The rows of a group lie close to one hidden flat surface of 6 dimensions, which passes through zero. Surfaces can cross.
(in the rows, 128 means zero)
Some rows, each with its group after it:
[117 203  94 107  81 178 102 136 133]
(3)
[115 115 142 156 128 105 120 136 171]
(2)
[137 109 121 106 129 135 140 128  74]
(3)
[101 111 114 157  81 110  81 180 135]
(0)
[121 136 118 112 132 124 133 127 121]
(4)
[ 64 168 119 171 147 160 125 128 172]
(2)
[174 177 107  95 145  99 101 129  84]
(1)
[ 87  95 142 142 111 195 173 118 159]
(1)
[151 115  81 161 147 158 117 233  68]
(0)
[167  99 140 113 147 145 144 131 130]
(5)
[154 135 136 134 108 165 165 121 163]
(0)
[139 106 149 130 116  81 154  98 127]
(5)
[156  78 142 116 115 120 122 148 140]
(3)
[142 111 139 124 145 109 120 123 112]
(1)
[147 140 128 128 188  81 115 137 169]
(2)
[153 154 120 124 148 109 121 148 179]
(3)
[144 117 123 126 125 132 104 155 116]
(5)
[118 125 113 148 124 137 153 158 156]
(1)
[139  97 145 135  99 110 103 145 179]
(2)
[ 97 112 153 150 140  99 149  84 121]
(0)
[120 134 146 135 130 109 159  81 137]
(0)
[146 109 132 103 145 139 123 135 136]
(1)
[107  97 148 148 149 136 142 109 108]
(2)
[172 131 136  83 155 136 171  97 146]
(5)
[147 125 126 119 115 126 115 152 164]
(3)
[134 158 121  68 127 130  85 116 148]
(2)
[162  90 124 115 133 120 102 170 106]
(0)
[188 118 141 121 162 131 118 145 148]
(3)
[101 160 142  79 140  50 125  40 117]
(5)
[158  50 144 124 138 149 145 175 173]
(1)
[149  87 138 138  94 119 161 120  71]
(2)
[190 161 112  97  94 147 160 137 149]
(4)
[131 191 136 208 137 144 123 121 135]
(4)
[128 160  93 130  76 144 107 182 159]
(4)
[147 150 126  79 160 170 123 109 135]
(0)
[102 137 115 147 104 127 127 145 139]
(4)
[126 127 163 130 189 108 102  93 177]
(3)
[162 107 115 104 144 111  97 165  97]
(0)
[ 85 113 144 141 161 116 101 107 114]
(4)
[111 132 132 144 145 140 124 131 146]
(2)
[139  99 145 125 131 127 129 125 132]
(5)
[131  79 146 126 113 121 142 127 132]
(4)
[113  71 165 151 115 164 155  97 113]
(1)
[ 98 152 152 102 137 138  81  78 157]
(4)
[115 160 116 153 138 133 146 120 108]
(3)
[120  57 150 138 163 183  65 168 106]
(5)
[142 220 118  82  77 140  69  77  72]
(1)
[135 135 132  94 157 126 129 101 123]
(5)

New rows. What belongs after each?
[196 124 117  65 153 104  93 145  82]
(5)
[166 141 114  66  84 112 114 123 105]
(2)
[143 174 130 150 184 125 127 114 147]
(3)
[118 141 138 145 127 160 123 108 102]
(3)
[130 151  94 137 125 136  98 186 121]
(4)
[165  80 132 107 115 137 131 150 100]
(3)
[118 163  92 105 170  70 156 132 132]
(3)
[129  99 142 169 122 103 142 141 143]
(2)
[136 155 151 113 128 136 144  67 151]
(4)
[101 100 162 160 149 128  76 118 133]
(4)
[ 75 136 121 161 143  68 115 141 177]
(1)
[102 200  88 177 152 128 120 154 101]
(4)
[ 82 129 119 108  96 114 118 118 139]
(3)
[129 137 113 114  73 149 109 154 152]
(3)
[121 113 123 148 116 113 128 163 172]
(1)
[149 145 142  79 110 139 139  83 161]
(4)
[142 125 136 154  96 114 122 131 113]
(1)
[ 84 120 151 175 126  73 119  92 112]
(1)
[140 108 168 157 178 124 121  90 109]
(4)
[167 107 138  75 130 178  99 143 167]
(5)
[129 130 155 214 148 138 153 119 129]
(3)
[124  99 145 130 110 117 113 132 167]
(3)
[175 103 151 153 137 147 126 144 138]
(3)
[125 113 143 183 133 120 154 129 127]
(3)
[ 71 136 127 111 155 154 138 100 157]
(1)
[122 125 149  97 110 178  83 100 113]
(3)
[103 110 116 160  68 120 151 154 132]
(3)
[136 131 127 155 116 143 142 137 118]
(3)
[109  78 166 157 147 110 141  88  97]
(1)
[119 134 114 104 119 122 125 130 129]
(3)
[130 158  75 149 163 124 119 198  72]
(4)
[131 139 124  80 148 126 127 104 121]
(4)
[118 100 134 129 106 139 134 125  97]
(3)
[108 120 146 153  89 171 118 114 109]
(3)
[162  97 138 128 181 149 162 132 101]
(5)
[166  78 173  72 118 120 192  55 141]
(4)
[168 141 114 146 107 124 139 155 103]
(1)
[142 119 111 114 121  95 143 158 142]
(3)
[121 131 130 151 123  72 147 115 109]
(0)
[152 185 116 116  75 121 157 110 179]
(0)
[123 150 139 132 171 125 124 101 128]
(3)
[128 180  98 109 164  85 108 138 129]
(1)
[140 157 126 178 138 139 146 135 131]
(3)
[ 89 134  80  95 160  99 154 144  71]
(4)
[162 184  78 149 133 175 150 198 136]
(2)
[109  90 159 162 148  99 140 108 143]
(3)
[106 134 110 157 120  83 159 148 152]
(3)
[134 129 101 191 132 127 120 199 101]
(4)
[ 59 134 143 135 127 127 117  77 125]
(3)
[110 143 151  90 170 118  79  86 177]
(3)
[195 113 127 117 105 121 110 165 118]
(1)
[ 83 174 110 159 150 136 149 117 121]
(2)
[ 75  88 160 152 156 121 114  94 114]
(5)
[121 146 133  67 146 147  94  97 156]
(5)
[127 153 124  98 123 101  98 120 162]
(2)
[119  63 173 106 169 104 109  90 128]
(3)
[ 66 183 108 126 143 122 126 101 144]
(1)
[119 131 133  77 203  89 117  89 127]
(3)
[136  97 146 127 128 137 129 117 120]
(1)
[128 161 115 104 132  96 117 109 112]
(5)
[ 67 119 147 121 106 117 133  60  82]
(2)
[121  83 144 149 102 115 164 125 132]
(4)
[ 79  92 135 138 166 165  92 137 106]
(0)
[ 92 108 135 116 122 176  73 143 155]
(0)
[140 121 123 196 125  78 196 138  88]
(0)
[ 97 183 127 109 125 144  76 104 162]
(4)
[161 118 140 137 146 126 123 140 154]
(3)
[162 143 119  96 171 118 112 140 136]
(2)
[106 100 138 165 163 111 131 126  77]
(5)
[101 145  97 187 111 106 143 167 102]
(0)
[126 161 116 104 140 142 134 115 138]
(5)
[ 65 115 148 190 165 117 150 102 135]
(2)
[111 118 153 133 110 128  90 119 199]
(3)
[ 93 150 138 122 142 159 160  81 173]
(5)
[137 103 113  70  68 123 173 133 154]
(4)
[152 159 134 152 100 172  99 144 169]
(3)
[155  82 137 129 113 115 135 154 138]
(3)
[110  92 141 123 145 190  97 141 140]
(0)
[ 82 123 100 169 153 106 125 166  85]
(4)
[ 85 130 108 109 126 123  92 146 130]
(4)
[137 126 108 108 118  74 131 166 194]
(3)
[123 125 133 167 118 118 150 118 100]
(1)
[168 155 107  99 104 175 135 144 115]
(1)
[138  96 128 166 134 120 134 163 106]
(4)
[110  51 186 150 252 105 128  87 125]
(2)
[ 91 117 100  52 105 106 173 110 124]
(4)
[120 125 115 108 124 133  95 154 134]
(4)
[129 121 157 126 133 137  93 105 150]
(4)
[128 178 101  94 143 132 126 116 107]
(2)
[ 96  69 170 161 152 140 114 119 164]
(2)
[113  93 154 141 143  95 115 112 127]
(1)
[161 137 132  84 116 149  98 116 110]
(1)
[131 151 139 176 164 127 142 119 136]
(3)
[ 87 142 122 125 123 142 133  98  83]
(3)
[103 164 103 134  94 184 150 127  91]
(2)
[ 79  59 170 114 128  96 109  88 144]
(3)
[181  92 108 147 118 124 171 193  95]
(4)
[141 100 153  92 142 102  91 111 151]
(2)
[ 80 114 141 157  52 145 126 114 139]
(2)
[194 151 143 150  98 161 115 142 165]
(4)
[121 151 151 165 113 184 103 107 135]
(3)
[131 154 112 121 155 103 135 120  86]
(5)
[115 126  97 163 134 141 180 186 174]
(1)
[115 108 141 154 103 100 149 116 112]
(2)
[142  94 146 122  68 108 109 134 154]
(2)
[ 81 129 147  91 141 103 104  59 112]
(2)
[102 144 127 108 153  88 116 113 172]
(3)
[159  89 142 142 111 127 129 154 148]
(3)
[152 146 131  93 100 102  58 132 146]
(1)
